The rows of a group lie close to one hidden flat surface of 12 dimensions, which passes through zero. Surfaces can cross.
In the rows, 128 means zero.
Known rows, each followed by its group:
[142 144 159 134 178  94 133 142 140 195 134  87 121 122  75 118 149 166
  90 107 150]  Povev
[129 137 131 153 120  75 152 131 132 111 102 122 164 132  92 116 118  92
 134 160 117]  robud
[140 146 118 103 157  94 171 153 120 134 121  97  98 116 124 154 165 121
  95 136  78]  gumi
[ 92  99  85  84 122  91 142 118 127 137 103  89 166 118  72 138 121 126
 142 169  97]  robud
[133  68 153 152 207 135 155 152  92 144 160 113 115 108 131 131 169 154
 147 133 158]  robud
[117  94 109 134 101 158 100 113 146 113 113 172 122 183 169 112 129 130
 144  93 188]  Povev
[143  92  96 152 123 133  67  97 125 162 114 145 114 129 197 162 136  79
 101  89 128]  Povev
[149 159 136 139 140 131 108 143 130 108 152 126 124 128 152 134 168 107
 120 122 147]  gumi
[141 174 133  86  96 174 139 150 126 162 145  97  96 105 122 137 145 106
 111 162 111]  kuzos
[128  93 113 134 125  96 163 118 127 126 101 158 139 141 152 129 126  72
 167 156 124]  robud
[120 154 134  85 118 146 139 125 159 134 129 172 148  75 143 111 112 124
 141 145 131]  gumi
[186 121 204 147 153 141 150 157 119 121 122 155 138 118 168  71 205  85
 122 146 142]  kuzos
[165 126 141 145 135 124 172 163 168 197  65 147 107  77  97 132 129 116
  63 138 139]  Povev
[163 103 172 136 161  87 122 132 125 120 153  80 157 166  73  60 146 160
 164 139  78]  Povev
[105 141 103 141 133 159 105 116 103 173 155 131  90 135 171 174 127 122
 106  79 166]  robud
[169  80 146  95 103 160 112 112 172 155  96 139  99 135 150  96 136 115
 138 177 147]  Povev
[133 163 202 135 143 133 133 100 123 103 158 150 112 115 166 105 105 151
 156 138 142]  kuzos
[150 170 137 167 116 116 136 141 104 179 113 105  89 155 138 145 154  91
  60  84 125]  kuzos
[126 121 117 128 110 165 104 123  98 102 145 103 101 179 154 139 140 137
 132 115 129]  kuzos
[145  69 155 150 149 118 149 134 100 106 127 109 150  83 113 129 133  96
 172 228 125]  kuzos
[150 114 134 148 173 148 147 171  93  83 181 105 101 169 144 126 186 157
 152 106 119]  gumi
[133 181 161 144 106 170 129 136 102 139 155  86  95 109 103 146 110 139
 107 156 140]  kuzos
[133 132 127  71  96  84 139  94 203 161  86 112 108 186  85  91  85 153
 138 163 132]  robud
[116  94 142  76 135  95  92  76 168 111  93 147 158  98 145 106 105 154
 119 139 128]  Povev
[143 106 108 109 145  85 153 121 164 160 118 146 123 162 136 111 147  86
 176 147 136]  gumi
[125 177 101  31  89 198 122 135 161 150 147 129  93 100 144 139 139 126
 130 152 127]  gumi
[136 164 107 107 163 137 141 146 141 135 178 171 120  95 176 145 153 113
 154  94 112]  Povev
[115 155 200  84 115  98 111 107 136 104 106 106 190 108  82  66 139 152
 100 149 115]  gumi
[164 159 140 138 111 125 148 145 178 140 108 145 104 101 111 124  94 127
 112 151  99]  robud
[155 192 103 153 153  98 153 175 158 156 125 121 109  78 107 179 146 109
  66 114 123]  gumi
[107  92 109 116 151 137 122 126 138 199 137 100 131 140  62 119 104 177
 130 105 157]  robud
[149  94 135 168 156  77  88 103 158 168  99 137 136 159 126 115 112 140
  98  67 142]  robud
[132 148 138 122 106 182 105 145 121 100 142 124 115 147 146 117 153 150
 104  99 145]  kuzos
[147 151 136  82 154 135 118 157 138 159 163 128 162 102 129 103 224  84
 141 138 151]  kuzos
[ 56 175  88 119  75 117 150 116 119  81 117 150 185 129  83 139  69 128
 155 130 138]  Povev
[167  90 105 145 139 152 166 198 167 102 126 174 171 115  83  89 147 129
 168 133 115]  robud
[121 105  84 139 154  90 145 145 169 134 117 133 132 141  71 139  94 174
 132 101 132]  gumi
[ 92 131 128 104 136  99 111  63 101 153 139 128 131  85 182 169 112  76
 155 175 138]  Povev
[148 112  89  88  95 213 131 170 147 141 126 178 135  91 141 106 134 114
 133 117  84]  robud
[188 102 165 124 100 195 111 140 115 126 144 126  98 133 153  82 131 135
 124 128  52]  gumi
[127 139 148 102 160 131 185 126 120 107 162 124  61 115 176 158 132 140
 175 186 141]  kuzos
[145 131  91 125 131 156 175 198 169 131 152 137 121 183  55  99 145 174
 158 102 138]  Povev
[174 153 172 149 132 154 116 165 129  95 125 131 115 105 156 117 183 134
  64 104 128]  gumi
[162 103 145 144 148 183 169 198 108 167 153 132 140 120  72  82 162 140
 139 114 117]  gumi
[146 176 102 167 143  32 102 111 170 165 133 110 141 133  96 161 110  84
 121 136 134]  gumi
[116 136 170 115 116 116 122 109 117 169 123 127 158 169 102  71 133 117
 151 120 164]  kuzos
[108 151  93 112 148  98 117 130 174 149 126 180 168 101 114 125 107 146
 117  64 135]  Povev
[130 147 131 162 121 143 128 159 121 145 110 161 156 140 129 109 170 107
  79  64 173]  kuzos
[109 106  77 113 136 115  85 125 132 118 126 103 143 155 124 146 150 148
 109  80 123]  robud
[122 185 170  68 140 104 143 127 133  83 119 122 124 121 152 106 176 156
  85 117 119]  kuzos
[108 172 153 102 151 100 143 102 146 153 146 179 164  80 135 109 102 120
 160 130 140]  Povev
[138 117 163  87 153 107 160 126 135  95 131  78  95 163 111 111 162 164
 160 201 143]  robud

New rows, each followed by its group:
[148 160 168 164  88 155  57 108 123  96 125 109 115 133 154 138 116 137
  68 110 138]  gumi
[127 114 138 114  96 118  99  84 134 115 124 116 109 224 153  95 115 133
 161 124 155]  robud
[125 161 116 117 162 131 126 150 117 110 173 117 127 138 129 137 160 158
 127  84 125]  Povev
[151 115  72 114  96 122 163 181 193 143  98 163 155 169  78  96 146  93
 152 135 139]  robud
[155 154 111  40 129 129 164 160 164 179 140 107 118 115 105 105 184  96
 140 163  84]  gumi
[ 89 148 115  87 121 139 120  92  95 112 143 133 101 111 200 167 132 114
 127 125 126]  robud
[ 99 170 133 134  85 145  93 106  76 111 165  91 142 182 144 133 159  87
 151 131 171]  Povev
[ 93 217 117 138 150 116 181 161  85 139 174 123 128  95 117 177 156  92
 136 133 146]  Povev
[146 107 120 148 100 144 103 109 133 195 107 140 112 157 168 130 140  56
 127 129 172]  Povev
[115  92  72 143 146 125 156 140 100 105 159 114 108 156 130 168 113 126
 182 136 101]  Povev
[173 156 163 129 170  96 100 153 150 166 153 104 165  87  97 105 190  99
 110 133 120]  kuzos
[150 125 151 136 147  56 132 116 158  81  88 129 142 101 128 128 119 131
 104 149  84]  robud
[126 106 117 104 138 133 143 134 147  69 138 191 149 149 169  92 147 129
 189 114 133]  Povev
[139 168 122 112 142  87 147 124 176 152 102 122  78 127 134 158 120 140
  89 138 143]  robud
[ 93 141  97  60  78 151 186 125 135 140  83 156  98 137 148 135 104 126
 119 133 104]  kuzos
[106 165 102 124  81 187 130 148  98 207 146 100 129 126  95 144 133  81
 126 140 163]  kuzos
[150 111 170 135 148 146 103 111  90 170 121 148 122  97 200 116 163  99
  87  85 115]  robud
[129 153 131 131 116 150 128 146 130 196 138 136 143 140 102 101 152  96
 126 112 172]  kuzos
[102 130 100 101  80 146 101 121 144  65 109 162 164 157 149 115 131 132
 134 110 153]  Povev
[ 88 144 123 115 115 172 109 113 124  70 133 139 102 126 161 163 102 194
  98  95 156]  Povev
[101 135  86 118 126 118 172 162 145 160  97 143 169  58  68 152 122 105
 108 148 144]  kuzos
[100 166 118 113 115  78 118 103 103 112 120 119 184  73 122 154 114  70
 124 157  81]  Povev
[ 86 166 101  87 119 111 172 121 118 116 151  50  65 188 106 185 138 132
 161 205 178]  robud
[173  90 131 118 136 142 196 135 130 177 128 116  58 140 140 134 124  88
 182 218 105]  kuzos
[113 150  82 112 106 140 156 146 132 148 128 120 115 126 107 159 136 100
 130 157 153]  Povev
[139 119 171 150 157 102 131 121 121 166 100 105 109  87 120 138 129 140
  71 130 131]  Povev
[121 120 142 163 158 139 171 135 104 150 169 112  98 144 103 137  82 165
 177 138 131]  Povev
[145 165 131 161 100 166  82 120 139 144 163 147 113 122 149 136  96 109
 138 125 164]  gumi
[109  85 112 148  98 185 136 137 141 167  94 181 151 105 104 110  81 135
 128 110 175]  gumi
[152 103 123  81 120  97 145 136 174  83  82 138 162 107 110  95 133 136
 134 165  60]  robud
[121 131 129 191 138 158 143 142  70 113 155 114  85 132 142 173 112 140
 116 105 130]  gumi
[131 161 135 149 161 115 123 116  79 183 202  65  99 121 119 160 134 102
 149 151 105]  Povev
[110 175 117  83 145 164 163 149 134 170 154 117  76  93 133 165 149 151
 105 129 164]  robud
[147 113 129 124 146 142 142 148 120 150 128  65  77 130 109 155 161 143
  96 157 127]  Povev
[113 131  75 110 108 142 123 124 105 109 132  79  75 163 147 182 135 139
 104 118 101]  kuzos
[102 157 119 102  97 152 100  99 135  67 113 114  78 119 161 175  83 189
  71 113 117]  gumi
[116 115 142 132  90 174 139 143 144  77  90 153 123 173 115  97 104 184
 119 111 169]  Povev
[123 146  90 115 104 145 157 150 115  72 141 127 107 141 156 166 148  95
 158 170 121]  robud
[144  87 121 117 174 125 161 152 134  95 113 110  91  92 128 149 137 191
 106 137  84]  Povev
[140  82 153 182 174  77 125 118  93  97 113 149 161 124 157 117 136 125
 120  78  81]  Povev
[107 113  72  74  84 170  98 119 132 173 136  96 123 161 124 139 147  95
 142 147 139]  gumi
[100 154 133 139 137 171 150 151 104 132 172 124 109 141 111 141 138 161
 147 120 198]  gumi
[111 151  83 121 145 119 120 141 164 118 141 172 152 127 118 133 114 164
 130  54 130]  Povev
[128  65  88 141 126 129  74  94 131 155 114 143 137 137 145 131  87 137
 121  73  92]  robud
[ 91 181 116 147 148  97 109 101 115 190 166  93 128 100  82 168  83 156
 110  93 132]  Povev
